The rows are grouped in 4 different ways at once. Each group adds its own fixed numbers to the row, and there is some noise. The rows also spread widely along 12 directions, which tell nothing about the answers.
Some rows, each with its group in each grouping after it:
[-0.77  0.55 -0.15  2.04  0.13  4.45 -2.44 -0.50  2.85  2.19 -3.00  0.83
 -1.64  1.95 -3.73 -1.64  0.68  0.36 -2.13 -0.60 -2.86 -1.25 -0.86 -0.53
 -0.29  1.35  0.18  0.90  2.09 -2.23  2.40 -3.06  2.16 -2.79  0.55]
Q q_510 (0) (0)
[-1.20  0.03 -0.08  0.02 -1.85 -0.53  0.65  2.52 -0.72 -0.48  0.27  0.22
 -0.55  2.15  0.07  0.79  0.25 -2.21  1.64 -0.49  2.58 -0.40  0.83  1.53
 -2.68  1.90 -1.01  1.74 -3.39  1.47 -2.08 -4.31 -0.38  3.27  2.27]
J q_539 (2) (2)
[-0.23  2.00 -1.19 -1.68 -1.00  1.21 -3.30  1.31  0.61  0.17  0.02  1.93
 -2.62  5.20  0.86 -1.10  3.11  0.60  0.38  1.01 -1.80 -1.94  1.78 -0.78
 -2.39  0.86  1.21 -0.29  1.20 -2.92 -1.33 -1.51  0.57  2.62 -0.18]
F q_539 (3) (4)
[ 2.43 -0.67 -0.99  1.11  2.75  0.45 -0.27 -0.89  1.68 -1.13 -2.81 -1.13
  2.09  0.49  3.30  2.52  1.06 -1.58  0.77  1.30  0.29  0.91 -2.81 -2.16
  0.06 -2.04 -2.29 -1.48  2.60 -0.36  0.67  1.77 -2.15 -2.18 -1.82]
J q_621 (1) (4)
[-0.02  0.35 -1.19  0.42 -0.32 -2.90 -2.06  1.36 -2.38  3.32 -0.20  1.49
 -1.14  3.08 -3.71 -0.19  3.39 -1.05  0.57 -0.65 -0.04  1.04 -2.44  4.12
  0.69  2.15  1.94 -0.57  0.72  2.11  1.58 -2.49 -2.27 -0.95  1.11]
Q q_17 (1) (1)
[ 2.46  0.78 -0.96  2.07  2.44  4.03  2.59 -1.98  1.03 -3.46  0.17 -0.98
  1.24 -1.95  0.89  0.88  1.45 -0.01  2.42  1.01  0.00 -0.36 -1.33 -2.67
 -0.56 -1.79  0.03  2.53  0.70 -3.23  0.99  2.23  2.98 -0.81  1.57]
F q_17 (5) (2)
[ 0.60  1.36 -1.55  1.77  2.62  1.03  3.04 -1.36 -1.72 -3.64  2.05 -0.36
  3.17 -0.08  1.85  0.39 -0.72 -1.24 -0.79  4.44  1.91  3.19 -2.35 -3.24
 -2.89  0.50 -1.05 -0.24  1.12 -2.15 -0.57 -0.77 -0.72 -1.04 -0.18]
J q_230 (2) (0)
[ 0.05 -1.47 -0.24 -0.22 -0.92 -5.40 -0.75 -1.05 -3.25  1.78 -0.10  0.78
  0.09  2.40  2.71  0.71 -1.96 -1.26 -3.25  1.42  2.58  3.23 -1.26  0.65
 -2.10  0.90  0.65 -2.13  1.63  1.87 -1.12 -3.17 -5.38  0.37 -1.46]
Q q_230 (4) (1)
[-2.55  0.27 -0.32  1.20 -0.60 -3.52 -2.95  0.72 -1.74  2.42  2.50  0.82
  1.91  2.87 -1.46 -3.56 -2.59  1.56 -4.19 -0.81 -0.20  1.03  1.10  0.50
  0.95  1.27  2.01  0.88 -0.29  0.08  0.21 -1.56  0.74 -1.28 -1.22]
J q_510 (4) (3)
[ 0.46  2.16 -1.64  0.17  2.32  4.95  1.80 -1.44  0.16 -3.77  1.55  0.00
  1.56 -0.69  0.16  0.63 -0.08 -0.24  0.47  1.25  0.10  0.14 -0.44 -1.34
 -2.27 -1.09 -1.04  0.54  1.54 -2.25 -0.28 -1.05  1.39 -1.64  0.91]
J q_621 (0) (3)
[-2.80  0.44 -3.75  1.99  1.59 -1.12  2.11  2.97 -0.16  2.67 -0.81 -0.72
  1.36  0.33 -0.70  1.38  0.10 -1.89 -0.14  3.95  1.70  3.16 -1.06  0.10
 -0.07  3.43  2.37  0.28 -1.43  0.64 -0.94 -3.66  0.91 -0.43 -0.49]
Q q_621 (3) (1)
[ 1.31 -1.87 -1.45 -2.73 -0.70  1.68  0.46 -0.34  0.48 -4.75  1.15 -1.35
 -1.87 -1.32  2.74  0.99  0.78  0.04  1.43  0.67 -1.24 -1.43  2.40 -1.85
 -1.82 -3.72  3.27  0.32  0.57 -3.98 -2.00  1.66  1.32  3.94  0.49]
J q_621 (5) (0)
[ 2.37  4.26 -1.67  0.05  3.35  3.80  1.23 -4.22  0.05 -0.07 -2.46 -0.41
  1.94 -0.04  4.63  1.54 -1.06  0.54 -0.43  4.65 -0.50  2.73  2.08 -4.57
 -1.46  0.75  1.09 -0.98  2.71 -1.28 -0.18  0.87 -0.92 -1.84 -0.75]
J q_510 (3) (3)
[-2.20 -1.77 -2.78 -0.07  0.33 -4.74 -2.48  1.07 -2.63  2.83 -0.50  1.29
 -0.19  3.55 -0.89 -0.96  0.39 -0.63 -2.43  1.98  0.05  4.25 -1.58  0.45
  0.43  1.62  3.70 -2.94  2.68 -0.20  0.35 -1.72 -3.16 -0.56 -1.93]
F q_621 (2) (4)
[ 0.65 -0.04  2.30 -0.35 -0.06 -0.15  2.28 -1.67 -3.80 -1.21  1.65  0.37
  3.14 -2.61  4.21  0.31 -4.88 -0.79 -1.36 -2.17  3.98  2.19  4.95  0.91
  0.01 -1.92 -0.73  0.62 -0.40  1.64 -2.04  0.02 -0.83  0.01  0.73]
F q_539 (1) (1)
[-1.17 -1.59 -0.75  4.11 -0.73 -0.26  0.29  3.03  3.73  2.65 -3.59 -1.69
 -1.15  0.41 -3.40 -0.22  0.31 -1.12 -0.55  1.54 -0.64 -0.86 -2.20 -1.97
 -0.67  3.01  1.38  4.19 -2.86 -1.17  1.92 -2.88  3.55  0.60  1.14]
Q q_510 (3) (0)
[ 0.27  3.89  1.15 -0.93 -2.17 -0.73 -1.44 -0.44 -0.38 -1.79  2.92  0.07
  0.05  1.68 -2.76 -3.36  0.06  2.45 -4.27  2.38 -0.67 -2.66 -2.54  1.97
 -4.02 -0.17 -2.64  0.24 -0.05 -2.56  0.42 -0.67 -0.73 -2.73 -1.93]
J q_621 (0) (1)
[ 0.85 -0.23  1.16  0.98  0.38  1.43  1.24 -0.17  0.35 -1.17 -0.32 -0.48
  0.02 -0.85 -0.84  0.71 -0.58 -2.32 -0.57 -0.53  1.92  0.08 -2.75  0.39
 -2.00 -1.17 -3.51 -0.54  1.92  0.75  0.34 -2.76 -2.50 -1.99 -0.17]
J q_17 (3) (1)
[-0.19  2.44  0.84 -1.81 -1.36  2.45  2.30 -1.72 -3.13  0.49  1.41  0.52
 -1.11 -4.15 -4.11 -1.25 -1.96  0.09 -1.74 -0.30  0.99  0.91  1.62  3.72
 -0.68 -1.44  0.77 -0.46  1.01 -0.54  1.05 -2.61 -0.01 -2.97  1.05]
F q_17 (3) (3)
[-2.17  2.02  0.61 -1.56 -1.96  1.26  3.99  0.62 -2.18 -1.94  2.61 -0.04
  1.70 -2.64  1.06  0.06 -3.24 -1.10 -1.77  2.18  3.83  1.16  2.77  2.52
 -2.98 -0.44 -1.84 -0.35 -2.77 -0.55 -4.03 -3.12 -0.27  0.09 -1.22]
F q_539 (2) (1)
[-0.65 -1.33  1.43 -1.28 -2.75  1.61  0.48 -0.70  2.26  1.98 -3.38 -1.14
 -2.76 -1.54  0.63  0.09 -3.67  0.11 -3.24  1.08 -0.62 -0.65  4.34 -0.62
 -1.26 -0.94  1.64  0.90 -1.70 -2.25 -0.76 -2.54  1.45  0.93 -0.52]
Q q_230 (2) (3)
[-1.34  2.12  1.49 -1.59 -2.68 -0.34 -0.02  1.55  0.67 -1.27  4.02 -0.76
  1.36 -1.68 -2.59 -3.02 -2.02  2.66 -5.21  1.34 -0.36 -3.20 -0.19  3.03
 -0.86 -3.19 -2.29 -0.02 -2.20 -3.64 -0.48  0.38  2.23 -3.49 -3.80]
Q q_230 (0) (3)
[-0.77  2.84 -2.72 -0.23  0.32  0.53  1.76  1.12 -0.31  1.11  0.35 -0.48
  1.06 -3.79 -3.60 -0.34  1.69 -0.42  0.66  2.59  0.23  1.69 -1.17  3.23
  1.22  0.86  2.61  0.11 -0.88 -1.13  0.65 -0.59  1.81 -3.11 -0.40]
J q_539 (4) (1)
[-1.43  0.06 -1.04 -0.80 -2.22  0.50  0.37  2.60  1.14 -1.63  1.02 -0.63
 -1.26  1.76 -1.57  0.49  1.54 -1.18 -0.68  1.02  0.86 -2.66 -3.11  2.85
 -3.89 -0.49 -3.51 -0.53 -1.91 -1.52 -2.00 -3.33 -0.39  0.26 -1.96]
F q_621 (5) (3)
[ 2.26 -0.95 -2.45 -0.60  1.84  0.44  0.14 -2.17 -0.15 -1.97 -0.59  0.01
 -0.84 -1.08  1.21  0.82  2.51 -0.30  1.05  2.65 -1.11  2.16 -1.83 -1.56
 -0.62 -1.83  3.34 -0.96  3.52 -3.94  0.61  2.09 -0.60 -0.40 -0.48]
F q_230 (4) (1)
[ 1.18 -0.11 -1.01 -1.62 -2.74 -3.17  0.10  1.25 -0.11 -1.38 -0.43 -1.37
 -2.34  0.09 -3.84  0.69  3.55 -0.93  1.58  2.79  0.06 -0.75 -4.29  2.51
 -3.67  0.86  0.97  0.95 -2.68 -1.06  0.62 -0.97 -2.22  1.50  0.18]
J q_510 (2) (3)
[-1.64 -1.79 -0.24 -0.68 -2.43 -4.08  1.03  1.68 -2.04  0.32  0.32 -0.61
 -0.28 -1.34 -1.92 -0.37 -1.71 -1.77 -1.17  0.79  2.59  2.38 -0.61  2.28
 -1.29  0.19  1.46 -0.47 -0.96  0.87 -0.43 -3.30 -2.38  0.66 -0.24]
J q_539 (2) (4)
[ 0.48 -2.76  0.36 -2.18 -0.55  2.68 -0.19  0.91  3.50 -1.36 -3.51 -1.90
 -0.60 -2.31  4.18  3.01 -0.28 -1.99 -0.23  0.86 -0.45 -0.59  0.75 -0.64
 -0.22 -4.86 -1.10 -3.40  2.28 -2.04 -2.22  0.68 -1.25 -0.69 -3.39]
J q_539 (1) (0)
[ 2.45  0.09  0.34  1.12 -0.22 -4.97 -3.13  0.69 -1.02  2.71 -1.26  0.23
 -0.95  3.58 -2.31 -1.21  2.11 -0.27 -0.91 -0.16 -0.08 -0.07 -4.31  1.23
 -0.37  1.92 -0.36  0.31  0.20  1.39  3.43 -0.24 -2.85 -1.03  0.44]
J q_230 (3) (3)
[ 0.64  3.08 -0.18  1.42  2.16  6.83 -1.02 -1.21  1.72  3.95 -5.08  1.19
 -0.01  1.89  0.41  1.54  0.69 -1.79  1.45 -2.40 -0.64 -0.50  3.17  1.06
  1.58  1.23 -2.32 -0.36  0.98  1.78  0.83 -2.92  1.16 -2.92  1.78]
J q_621 (1) (4)
[ 0.27 -1.53 -1.07 -2.60 -2.48 -0.55  1.74  0.76  0.23 -3.23  0.03 -2.01
 -2.92 -2.22  1.04  2.17  0.87 -0.56  0.97  4.07 -0.21  0.28 -0.20 -1.36
 -4.35 -1.97  3.65 -0.50 -0.64 -3.19 -2.18 -0.99 -0.57  3.59 -0.26]
J q_17 (0) (0)
[ 0.79  0.35  0.22  0.52 -0.60  0.54 -0.81 -1.48 -0.41  3.17 -1.90  0.45
 -1.67 -3.23 -5.71 -1.87  0.59  0.40 -0.86 -1.63 -1.34  0.65 -0.84  2.99
  2.95 -1.23  2.61  0.21  1.88 -1.51  4.07 -0.24  1.32 -4.34  0.52]
F q_17 (4) (4)
[ 0.82 -1.59  2.96 -2.26 -0.73  1.23 -1.83 -0.83  0.19 -1.06 -0.94  0.63
  0.67 -0.64  3.41  0.45 -3.29 -0.93 -2.56 -3.96  1.47 -0.71  1.89  1.21
  0.11 -5.00 -4.03 -3.49  3.42  0.78 -1.36 -0.32 -3.78 -2.39 -2.80]
J q_539 (0) (4)
[-1.69  0.04 -0.03 -1.67 -3.18 -1.36  0.81  0.84 -3.14  1.63  0.03  0.75
 -2.82 -1.28 -5.70 -1.37 -0.08 -2.10 -0.75 -0.49  1.78  1.80 -0.19  5.62
 -1.94  1.87  1.97 -0.10 -0.46  1.61  0.53 -5.79 -2.41 -0.07  2.24]
J q_539 (2) (1)
[-0.01 -2.67  0.53 -2.16 -0.04  2.00 -1.05  1.57  4.24 -3.74  0.07 -1.40
  0.73  0.01  4.54  0.77 -0.89 -0.17 -1.16  0.50 -0.87 -2.38  1.78 -2.09
 -0.39 -5.16 -1.86 -1.22  0.25 -4.03 -3.51  2.81  0.42  0.95 -4.15]
J q_621 (2) (1)
[ 1.76  3.49 -0.03 -4.97 -3.20  0.38  2.31 -1.27 -1.90 -1.42  0.72 -0.67
 -2.50 -3.58  0.90  0.79 -0.41  1.61  0.28  2.77  0.51 -1.80  4.64  2.19
 -2.60 -2.28  2.68  0.64 -2.34 -2.22 -1.70  0.52  0.38  2.43  0.53]
Q q_621 (3) (4)
[ 0.89  2.22 -1.82  0.45  1.52  0.05  2.19 -0.92 -2.77 -2.73  2.24  0.60
  2.41 -0.32  0.76  1.10  0.21 -1.34  1.21  1.58  2.62  2.19 -1.58  0.13
 -2.32  0.93 -0.47  0.72  0.24  0.54 -0.68 -2.22 -0.97 -0.15  1.44]
J q_539 (4) (3)

New rows, each followed by its group in each grouping:
[-1.90 -2.71  2.23  0.13 -3.64 -2.91 -0.08  2.32  0.17  5.57 -3.75 -0.90
 -1.43 -2.15 -3.07 -0.22 -3.72 -1.12 -3.59 -2.15  1.72 -0.16  1.50  4.60
  1.96  0.21  0.11  0.30 -3.32  2.13  0.76 -3.25 -0.22 -1.66 -0.67]
Q q_621 (2) (0)
[-0.25  2.24 -1.83  1.23  2.49  6.30  2.68 -2.38 -0.44  0.58 -1.61  0.04
  1.01 -2.72 -0.51  0.92 -0.86 -1.94  0.66  0.94  0.10  3.13  2.22 -0.43
  0.66 -0.14  0.84 -0.50  2.61 -1.01  1.08 -2.58  1.81 -3.17  2.07]
J q_230 (1) (4)
[ 1.59  1.85 -0.76  1.44  0.69 -0.15  1.67 -0.29  0.40 -2.96  1.48 -0.28
  0.60  1.08  0.65  0.15  1.29  0.62  0.34  3.52  0.53 -0.74 -2.19 -3.65
 -3.23  0.11 -0.21  2.45 -0.02 -2.73  0.18 -0.27  0.82  1.06  0.35]
Q q_17 (3) (4)
[-0.27  0.59 -2.22  0.76  2.02  5.69 -0.08 -0.74  1.35  1.84 -2.83  0.33
 -0.18 -0.94  0.06  0.83  0.76 -0.37  1.50 -0.11 -2.46  0.92  4.35 -1.13
  2.68 -0.05  4.43  0.86  1.30 -2.05  0.58 -0.35  3.96 -0.52  1.83]
Q q_510 (1) (0)
[-3.82 -1.79 -0.38 -2.30 -2.42 -3.61 -1.25  2.89 -1.76  2.43  2.34 -0.18
 -0.12 -0.81 -0.81 -1.86 -2.95  0.99 -4.71  0.41  0.27  1.10  2.30  2.40
  1.86 -2.72  3.56 -2.73  1.15 -0.64 -1.65 -1.55 -0.60 -1.00 -3.44]
Q q_17 (3) (2)
[ 2.77  1.33  0.53  1.07  2.50  2.06  0.61 -0.94  0.55 -1.53 -1.05 -0.01
  1.90  0.51  2.67  1.61 -0.11 -1.69  0.59 -0.51  1.88 -0.45 -1.58 -0.77
 -1.13 -0.93 -4.48 -0.02  1.30  0.97  0.05  0.24 -2.01 -1.95 -0.03]
J q_621 (3) (1)
[ 3.95 -0.87 -0.68 -0.61  2.56  2.97  2.02 -2.78  0.70 -1.55 -3.52 -0.28
  0.39 -3.21  1.93  3.37  0.89 -1.44  2.86 -0.35  0.78  0.93 -0.27 -0.53
  1.44 -3.04 -0.01 -0.29  1.88 -0.77  1.44  2.36 -1.16 -1.43  0.79]
Q q_621 (2) (4)
[-0.77 -2.89 -1.75 -1.39 -0.98 -4.82 -1.71  3.20 -0.85  2.10 -1.48 -0.81
 -0.86  1.03  2.25  1.45  0.34 -1.38  0.84  0.71  0.92  2.13  1.13  0.06
  0.84  0.00  4.61 -1.31  0.16  1.06 -1.19 -0.32 -1.81  2.83 -0.51]
J q_539 (3) (2)
[-0.25  0.31  2.12  0.93 -1.74  0.52 -1.66  1.09  1.55  2.20 -1.26  0.95
 -0.76  0.81 -4.18 -2.62 -0.29  0.31 -2.23 -2.56 -0.25 -2.47 -0.04  3.00
  0.75  0.65 -1.65  2.18 -1.36 -0.38  1.87 -1.90  1.43 -2.13  0.52]
Q q_539 (2) (1)
[-0.54 -2.51 -1.51 -1.00 -0.44 -1.09 -2.11  2.27 -0.20  0.68  0.28  0.62
 -2.02  1.19 -1.59 -0.02  2.33  0.16  1.13 -0.94 -1.87  0.09  0.79  0.35
  1.42 -0.86  5.60  0.03  0.54 -1.71  0.29 -0.27  1.44  2.07  0.71]
Q q_17 (0) (0)
[ 2.36 -1.31  2.45  3.21  1.26  2.57 -0.16 -1.02  2.21  0.98 -3.89  0.27
  1.36 -0.59  2.18  1.29 -1.54 -1.62  0.60 -4.11  1.92 -1.13  0.15 -0.69
  1.57 -0.89 -3.86  2.61 -0.10  1.00  1.45 -0.28  1.34 -1.94  1.56]
F q_539 (4) (2)
[ 0.62  0.70 -0.47  2.15  2.01  0.74 -1.87 -0.96 -0.42  3.23 -2.61  1.23
  1.47  2.36  1.47  0.98 -0.41 -1.83  0.73 -2.55  1.12  1.67  1.15  0.11
  1.75  1.49 -0.74 -0.35  0.93  2.85  0.51 -2.11 -1.34 -1.72  0.60]
J q_510 (4) (4)
[ 1.23  4.11  0.24  2.19  3.77  5.21 -0.89 -1.12  0.66  2.41 -1.47  1.39
  2.40  2.10  2.92 -0.13 -0.48  0.40  0.25 -0.81 -0.78  0.12  4.18 -2.83
  2.32  1.08 -0.66  0.55  0.92  0.09  0.16  0.28  2.98 -2.00  0.84]
J q_17 (3) (0)
[-0.61 -1.75 -0.88 -2.29 -0.63 -1.29 -0.01  0.82  0.25 -0.33 -0.38 -0.95
 -0.29 -2.80  0.41 -0.33 -0.72 -0.03 -0.69  1.71 -0.41  1.75  1.84  0.38
  1.02 -2.01  4.21 -0.95  0.53 -2.35 -0.87  1.46 -0.09  0.12 -1.60]
J q_539 (2) (1)
[ 0.04  3.93 -0.95  0.79  0.35  1.32 -1.88  0.20  1.20  4.63 -3.06  1.05
 -0.16  2.80 -1.81 -0.12  2.20  0.14 -1.42  1.95 -1.16 -0.11 -1.80  1.97
  0.17  2.32 -1.44 -1.69  0.28 -0.12  1.59 -2.24 -0.30 -4.36 -1.78]
Q q_230 (0) (4)
[-3.68  0.04 -1.60 -1.58 -0.09  1.43  1.01  3.15 -0.92  0.09  2.71  0.52
  1.92 -0.28  1.55  1.00 -1.52 -1.53 -0.68 -0.58  1.78  0.96  3.06  2.70
  0.91 -2.16 -0.12 -2.80 -0.84 -0.16 -3.76 -2.98  0.64 -0.56 -2.52]
Q q_230 (0) (4)
[-2.86 -1.47 -2.37 -1.27 -1.10  1.45  1.73  0.02 -2.34 -1.44  1.01 -0.06
 -1.27 -0.66 -0.85  1.10 -0.85 -2.16 -0.28  1.69  0.95  3.09  0.80  0.88
 -3.27 -0.26  2.53 -1.41  1.76 -1.05 -2.22 -4.94 -1.42  1.41  0.52]
F q_510 (1) (3)
[-0.28  2.48 -0.32  2.15  2.08  4.49  0.81  1.66  1.06 -1.30  2.34  1.10
  2.58  0.65 -2.72 -0.72  1.56 -1.14  0.51 -1.84  0.86 -1.76 -2.04  2.65
  0.51 -0.10 -4.39  1.36 -0.97 -0.75  0.33 -1.73  2.69 -3.63  0.26]
Q q_230 (0) (1)
[-0.76  3.00 -0.03 -1.01 -1.72 -2.85 -0.39 -0.87 -3.88  1.64  2.35  0.19
  0.53  1.07  0.59 -2.33 -2.22  1.32 -3.13  2.58  0.50  2.02  3.90  1.23
 -1.46  1.59  3.17  0.40 -1.35 -0.18 -0.88 -1.28 -0.13  0.56  0.48]
J q_230 (1) (1)
[ 3.00  2.47 -0.04  1.80  2.50 -0.42 -1.09 -3.54 -2.49  2.73 -2.96  1.96
  1.25  5.52  4.91  1.93  0.51 -1.38 -0.47  1.35  1.56  2.90 -0.45 -1.42
 -2.01  3.48 -1.78 -1.31  2.43  3.01  0.19 -2.26 -4.65 -0.72  0.98]
Q q_230 (1) (1)
[ 0.40 -2.34 -2.19  0.70  0.94 -5.45 -0.58  1.52 -1.58  0.74  0.06 -0.30
  1.18 -1.10 -1.00  0.09  1.11  0.23  0.77  0.75  0.41  2.85 -1.63 -0.08
  2.52  0.06  5.75  0.89  0.47 -0.48  2.31  1.88  0.17  0.11  0.19]
Q q_539 (0) (4)
[ 0.57 -0.99 -0.35 -0.33 -0.55 -0.10  0.89  0.48 -0.64 -3.09  3.40 -0.49
  0.77 -1.34 -0.78 -1.03  0.09  0.36 -0.31 -1.19  0.55 -1.72 -0.49  1.38
  0.22 -3.24  0.27  1.29 -0.46 -2.54  0.19  1.13  1.74  0.06  0.14]
Q q_230 (5) (2)
[-1.32  2.83 -0.46 -3.68 -3.25 -1.17  0.74  1.51 -2.47  0.43  1.29  0.02
 -1.60 -1.92 -2.38 -0.56  0.12 -0.51 -1.04  1.68  1.46  0.11  1.03  4.66
 -2.17 -0.80  0.72 -2.21 -0.50  0.04 -1.32 -3.00 -2.21 -0.33 -1.15]
J q_539 (3) (4)
[ 3.01  6.37  2.40 -0.95 -0.10  2.74 -0.80 -2.54 -1.42  0.54 -0.54  0.93
  1.81  0.29  0.37 -0.33  0.14  1.08 -1.15 -0.57  0.79 -1.89  0.11  3.27
 -1.38 -0.25 -5.26 -1.15 -0.60  1.39  0.41  0.50 -1.97 -4.72 -1.03]
J q_510 (0) (0)
[ 0.75 -1.40  1.81 -3.75 -2.05 -1.78 -0.55 -0.59 -2.37 -1.27  1.51  0.04
  0.43 -1.96  3.16  0.36 -3.05  0.71 -2.35 -2.45  1.42 -0.98  4.23  2.69
  0.70 -5.61  0.07 -1.87  0.80 -0.04 -1.83  1.62 -2.28  0.12 -2.01]
Q q_621 (1) (4)
[ 1.19  3.23  0.88  0.26 -2.50 -5.39  0.46  1.76 -1.11  0.49  0.97 -1.41
  0.64  1.69 -1.13 -0.65 -0.10  0.80 -1.93  3.45  2.19 -1.75 -3.15  1.59
 -4.21  2.48 -2.76  2.29 -4.96  1.03  0.14 -1.20 -1.28  0.36 -0.71]
J q_621 (3) (3)
[ 1.32 -0.70  1.14  0.89  1.65  2.53 -0.56 -2.00 -1.44  3.16 -3.46  0.74
  0.66 -1.47  0.16  0.43 -2.64 -1.78  0.13 -4.65  0.80  2.19  3.81  1.44
  3.45 -0.32  1.03  0.21  2.34  2.98  2.26 -1.49 -0.11 -2.41  2.94]
J q_539 (1) (3)
[-1.85 -1.81 -0.86 -1.25 -1.02 -0.02  0.00  2.46  0.82  1.61 -0.95 -0.88
 -0.23 -2.07 -1.47  1.53  0.79 -1.29 -0.88  0.18  0.05  0.21 -1.56  3.72
  1.89 -3.23  0.22 -3.35  1.31 -0.26 -0.37 -0.94 -1.17 -3.13 -2.98]
Q q_17 (1) (2)
[-0.64 -0.25 -0.39  3.96  0.48  2.74 -1.35  1.36  3.69  2.12 -2.70  0.52
 -1.42  3.33 -4.17 -1.89  2.21 -1.05 -0.28  0.47 -1.86 -0.90 -2.16 -1.05
 -0.89  3.43 -0.72  3.36 -1.08 -2.88  2.08 -2.67  3.75 -0.73  1.77]
F q_230 (2) (1)
[ 0.45  0.76 -1.77 -0.34  0.67 -3.26  0.32  1.34 -0.98  4.95 -2.72 -0.76
  0.81 -2.57 -2.27  1.17  0.69 -0.84 -0.67  1.68  1.05  2.38 -2.23  4.16
  3.22  0.71  2.05 -1.79 -0.23  1.98  2.08  0.64 -1.85 -4.26 -1.71]
Q q_621 (3) (1)
[-1.59 -1.10 -2.36 -1.53  0.64  4.90  2.56  0.69  0.81 -1.75 -0.57  0.16
 -0.71 -0.03  3.16  3.24 -0.63 -2.64  1.82  1.37  0.75  1.20  4.00 -1.32
 -1.84 -0.65  1.56 -0.64 -0.72 -1.86 -3.88 -3.83  1.28  3.27  0.59]
Q q_230 (2) (3)
[-1.08  0.54 -0.54 -0.38 -0.82 -0.95 -1.25  2.09  2.16  2.78 -2.02 -0.36
 -0.60  1.28  2.22 -0.25 -0.51  0.83 -1.62  2.71 -0.91 -0.35  3.46 -1.46
  0.26  1.32  3.23  0.87 -1.62 -1.55 -1.50 -0.42  2.14  1.49 -1.48]
Q q_539 (3) (1)
[ 0.82  3.25  0.45  1.38 -0.86  1.22 -1.06 -2.97 -0.68  1.95 -1.89  0.32
 -0.67  2.85 -0.12 -1.42 -0.70  0.84 -2.01  0.86 -0.22 -0.21  0.65 -0.36
 -2.63  2.49 -0.64  1.10  0.34  0.51  1.14 -2.55 -0.98 -1.01  1.36]
J q_510 (5) (2)
